The rows come from 4 hidden closed curves, with some noise, and rows from the same curve form a group. Each curve winds through 4 dimensions. The rows are also pushed far along 3 directions, which tell nothing about the answers.
Some rows, each with its group after it:
[-3  1  5 -5 -3  8  9  1  7 -4 10 -3 10] => Q861
[ -6  -6   5 -16   5   3  10   4   4   0   7   8   2] => Q8
[ 13 -14  19 -13 -11   2  -4 -11   3   3  -3   4  -2] => Q331
[-7 -4 -5  5  6  9 22  4  4 -7 14 -4  9] => Q861
[ 16  -9   8   1 -19  -9 -18  -5  -7  -1 -14  -5  -2] => Q861
[  7 -18  25   4 -14 -10  -2   8  -9  -2 -31  21   5] => Q331
[ 16 -23   8  16  -6   2   8   0  -4   1  -7  -1   6] => Q8
[  0 -14  15 -14   0   2  12  -3   5   3  -8   5   7] => Q331
[-23  56 -16  21  17  32   9  11  22   6  30  -1  15] => Q331
[-12  29  14  -5   1   4 -13   7   5   6  -1  37 -13] => Q331
[ 26 -31 -29  14   1  10  27 -13   2   2  29 -58   9] => Q387
[  3 -11  -1 -16  -1   4  11  -4   6   2  13 -13   2] => Q8
[ 15 -76  11 -56  -1 -27  36 -20 -12   2 -12 -20 -14] => Q387
[ -7   6 -23   2  13   4  26   9   1   6  23 -16 -17] => Q331
[-28  39  10   2   6   1 -17  15   2  -4 -14  34   4] => Q8
[ 12  -9  22  -8 -13   7  -6  -8   8   4 -11  -4  17] => Q387
[ 22  -6  12  24 -20  -1 -19  -2  -6   1 -21  -2   6] => Q861
[-18  20  10  -1   0  -5   0  20  -3   3 -13  31 -12] => Q331
[ 35  11  15  43 -25  38 -11  -5  18  12  14 -16  24] => Q8
[ 13 -15  24   6 -16   8  -6   2   3  -4 -11   4  30] => Q8
[ 23  39  11  68 -18  51 -15  -3  25  11   4 -15  44] => Q8
[-34  47   2   6   7   3 -14  21   3 -10   0  40   1] => Q861
[ 3  9  8 19 -1 21  7  1 11  4  7  3 18] => Q861
[-17  -8 -38  -8  36  13  63   0   9   8  41 -34  -9] => Q331
[ 17 -42  22 -24 -10  -9   5 -16  -3   2 -11   3  -3] => Q331
[-4 14  1 21  7 16  9  4  9  1  3  5 14] => Q861
[-24  29 -28  16  26   6   3  10   3  -4  13  -5  10] => Q387
[  3 -15  10 -22   0  -3  13  -8   1   3   0  -2  -5] => Q861
[-13  27 -16  16  21  25  18   6  16   6  26  -1   8] => Q387
[ -3  20  22   7  -6  12 -22  -2  10  -1 -10  24  16] => Q331
[  0 -12   7 -23   5 -10   2  -5  -3   9  -5  10 -20] => Q387
[ -6  19  24   2  -9  -7 -20   9  -5   4 -27  42 -16] => Q8
[ -9  42  -2  11  -4  12 -29   2  11   0   4   0  16] => Q387
[-26  58  10  17  -3  10 -26  25   5  -4  -4  46   3] => Q387
[ 10 -53 -23 -27  21 -11  39 -23  -4   6  11 -46  -5] => Q387
[  9  -2  -4  12 -10  -4  -7  -1  -6  -2  -6 -12  -1] => Q8
[ 10  15  18   4 -26   2 -29   3   1  -3  -5  14  -3] => Q861
[  9 -33  -8  -1  12   0  33  -3  -2   5   8 -10  -7] => Q387
[ -9 -10 -10   4  18  -3  18  -2  -2  -1  -6  -7   3] => Q861
[ 0 -3 -2 14  0 -4 -3  7 -7 -5 -6  7  0] => Q8

New rows. What belongs after each?
[  4   0   8   4 -18   1  -3   8   0 -11   6   5   5] => Q861
[-1  2  8 -3 -1  4  7 -4  4  6 -5  2 -7] => Q8
[ 0 -2  3  1  6  8 16 -6  7  6  1 -5  2] => Q8
[ -4   8 -10   5  18   6  -4  -7   7   8   0  -7   9] => Q387
[ -1  -8   3   6  -5   2  11   6  -1 -10   3   3  10] => Q861
[  4 -10   1 -15 -10  -6  -6   1  -3  -5   8  -3  -1] => Q8
[  0  19  21  10  -7  13 -13   5   9   8  -8  26   7] => Q387
[ 17 -44  18 -22 -13 -32  -7 -11 -21   1 -37   8 -25] => Q861
[-19   7 -23 -15  13  -7   6   4  -3  -9  16 -13  -3] => Q8
[ 13 -13  -4   4   3  11  24 -14   6  10  11 -24  -6] => Q8
[ 12   7   5   9 -19   8 -15  -6   5   0  -2 -18  11] => Q8
[ 37 -32  24  12 -34   1  -2  -4  -6   6 -15  -9   2] => Q331
[ 16 -27  -1 -16   0  -4  10 -14  -1   9   5 -14 -13] => Q387
[  9 -36   7 -13  -4 -21   4  -3 -15  -4 -16  10 -15] => Q331
[ 31 -15  12  18 -13  21   3 -18  13  13  -4 -31  23] => Q861
[ 20   0  -1  11  -6  16  -3 -10  11  11  13 -17   4] => Q387
[ 11  -3  17  17 -16  13 -11   6   6  -4  -3   5  32] => Q8
[  9 -20  -5  -2  10  -1  16 -14   0  10  -7 -20  -2] => Q861
[  8   9  -9  16  -1  16  14   4   8  10  23 -14  -7] => Q331
[ 15 -17  15   2 -21 -15 -21   5 -13  -7 -19  10  -2] => Q8
[ 1 15 11 25 -6 15  2 11  5  5 -5 12 10] => Q331
[  4 -35  27 -28 -16 -35  -2   8 -23  -7 -33  37 -27] => Q387
[ -4  15 -21   4  10  15   5  -5   9  -3  27 -20   7] => Q331
[-32  11 -23 -13  37 -15   4   5  -6   0  -2  14 -13] => Q387
[-6 -1 -3  2  7  6  9  8  5 -5 10  2 18] => Q8
[ 12 -20  12 -18 -15 -12  -6  -1  -9   0  -3   8 -15] => Q8
[ -5 -19  10 -30  -5 -13  12  -1  -5  -9  -4   7  -6] => Q861
[ 10   8  34  -1 -24  -8 -39  -5  -2   7 -38  26  -5] => Q861
[  9 -13   5   5  -5  -7  -5  -1  -6  -3  -7   6  -3] => Q331
[  1  26 -12  21   3  33  13  -1  21   8  29 -27  21] => Q331
[-35   1 -37 -36  28 -32  12  15 -19 -12  20  11 -39] => Q8
[ 15  -9  18  24 -13  12  10   7   3   7 -11   3  14] => Q331
[ -5   0  -9   5  15  -7   4   0  -6   5  -7   7 -18] => Q861
[ 10  18 -11  28 -11  14 -16   7   4  -4  17 -12  16] => Q8
[ -9  15  -7   2  -1  -7  -5  14  -6   0   0  13 -20] => Q331
[-8  4  4 -2 10  7  5  1  6  2 -4  5 13] => Q387
[-2 22 -4 11  4 14  3 -3 10  8  8 -5 -5] => Q8
[-11   5   0   5  10  -5   9  12  -6   1  -5  25 -14] => Q331
[ 19 -37 -12  -2  -1  -2  37  -3  -6   7  13 -31 -12] => Q331
[  8 -32  20 -36 -14 -24  -2   1 -12  -2 -12  21 -21] => Q8
[ 10  24   9  33  -7  25 -16  -4  14   8  -9 -11  29] => Q861
[ -2  16 -18  20  15   6   0  -3   3   8   5 -10  -7] => Q861
[ 13 -56 -20 -22   5 -10  34  -9  -7  -7  20 -42   7] => Q8
[-22   5 -29 -27  28 -17  18  -1  -7   4  15  -2 -39] => Q861
[  5  -3   5   2   6  15   7 -10  12   3  12  -3  11] => Q331
[ 12   0  12  23 -21   5 -13   7  -4  -8  -7   9  12] => Q861
[ -8  -1  -3 -26   0 -10  10   3  -4  -3  12   4 -21] => Q387
[ 16  -4  21   3 -32   6 -10   3   0  -6  -4  -3  13] => Q387
[ -8   2   5   1  11  -8  -2  -2  -4   6 -21  16  -7] => Q861
[-12  12   6  -6  10   4   0   2   6   2  -6  13   7] => Q387
[ 10 -17  22  -9 -12 -10  -2   0  -8   5 -19  22 -16] => Q8
[15 -4  7  7 -8 15  3  0  8  6 15 -1  7] => Q8
[-16  18 -11   3   5 -18 -20   9 -14  -8 -14  18 -15] => Q861
[-10  17   2  -4 -12  -4 -11  13  -4 -12   7  19  -6] => Q861
[ 15 -24  28  -7  -7 -14 -15  -6  -8   8 -33  24  -5] => Q387
[  2 -11  -8 -14   4  -5   5  -9  -2  -2   9 -12  -3] => Q331
[ 1 -2 11 -2  2  8  6 -3  8  6 -3  1 13] => Q387
[  6 -11   2   5   8  18  18 -11  12   1   8 -13  21] => Q331
[  2 -14  21 -23  -2 -10   0  -4  -2   8 -15  20 -15] => Q387
[10 -2  6 24 -3 22 19  5 11 11  6 -5 12] => Q331
[ -2   0 -13   5   1  -3   2  -4  -5  -4   0 -19   0] => Q8
[  0 -13   3  -1  -5  -1  17   6  -3  -5   2   0   4] => Q387
[ 13 -18   1 -13  -2   0  11  -9   2   9   9 -11 -12] => Q387
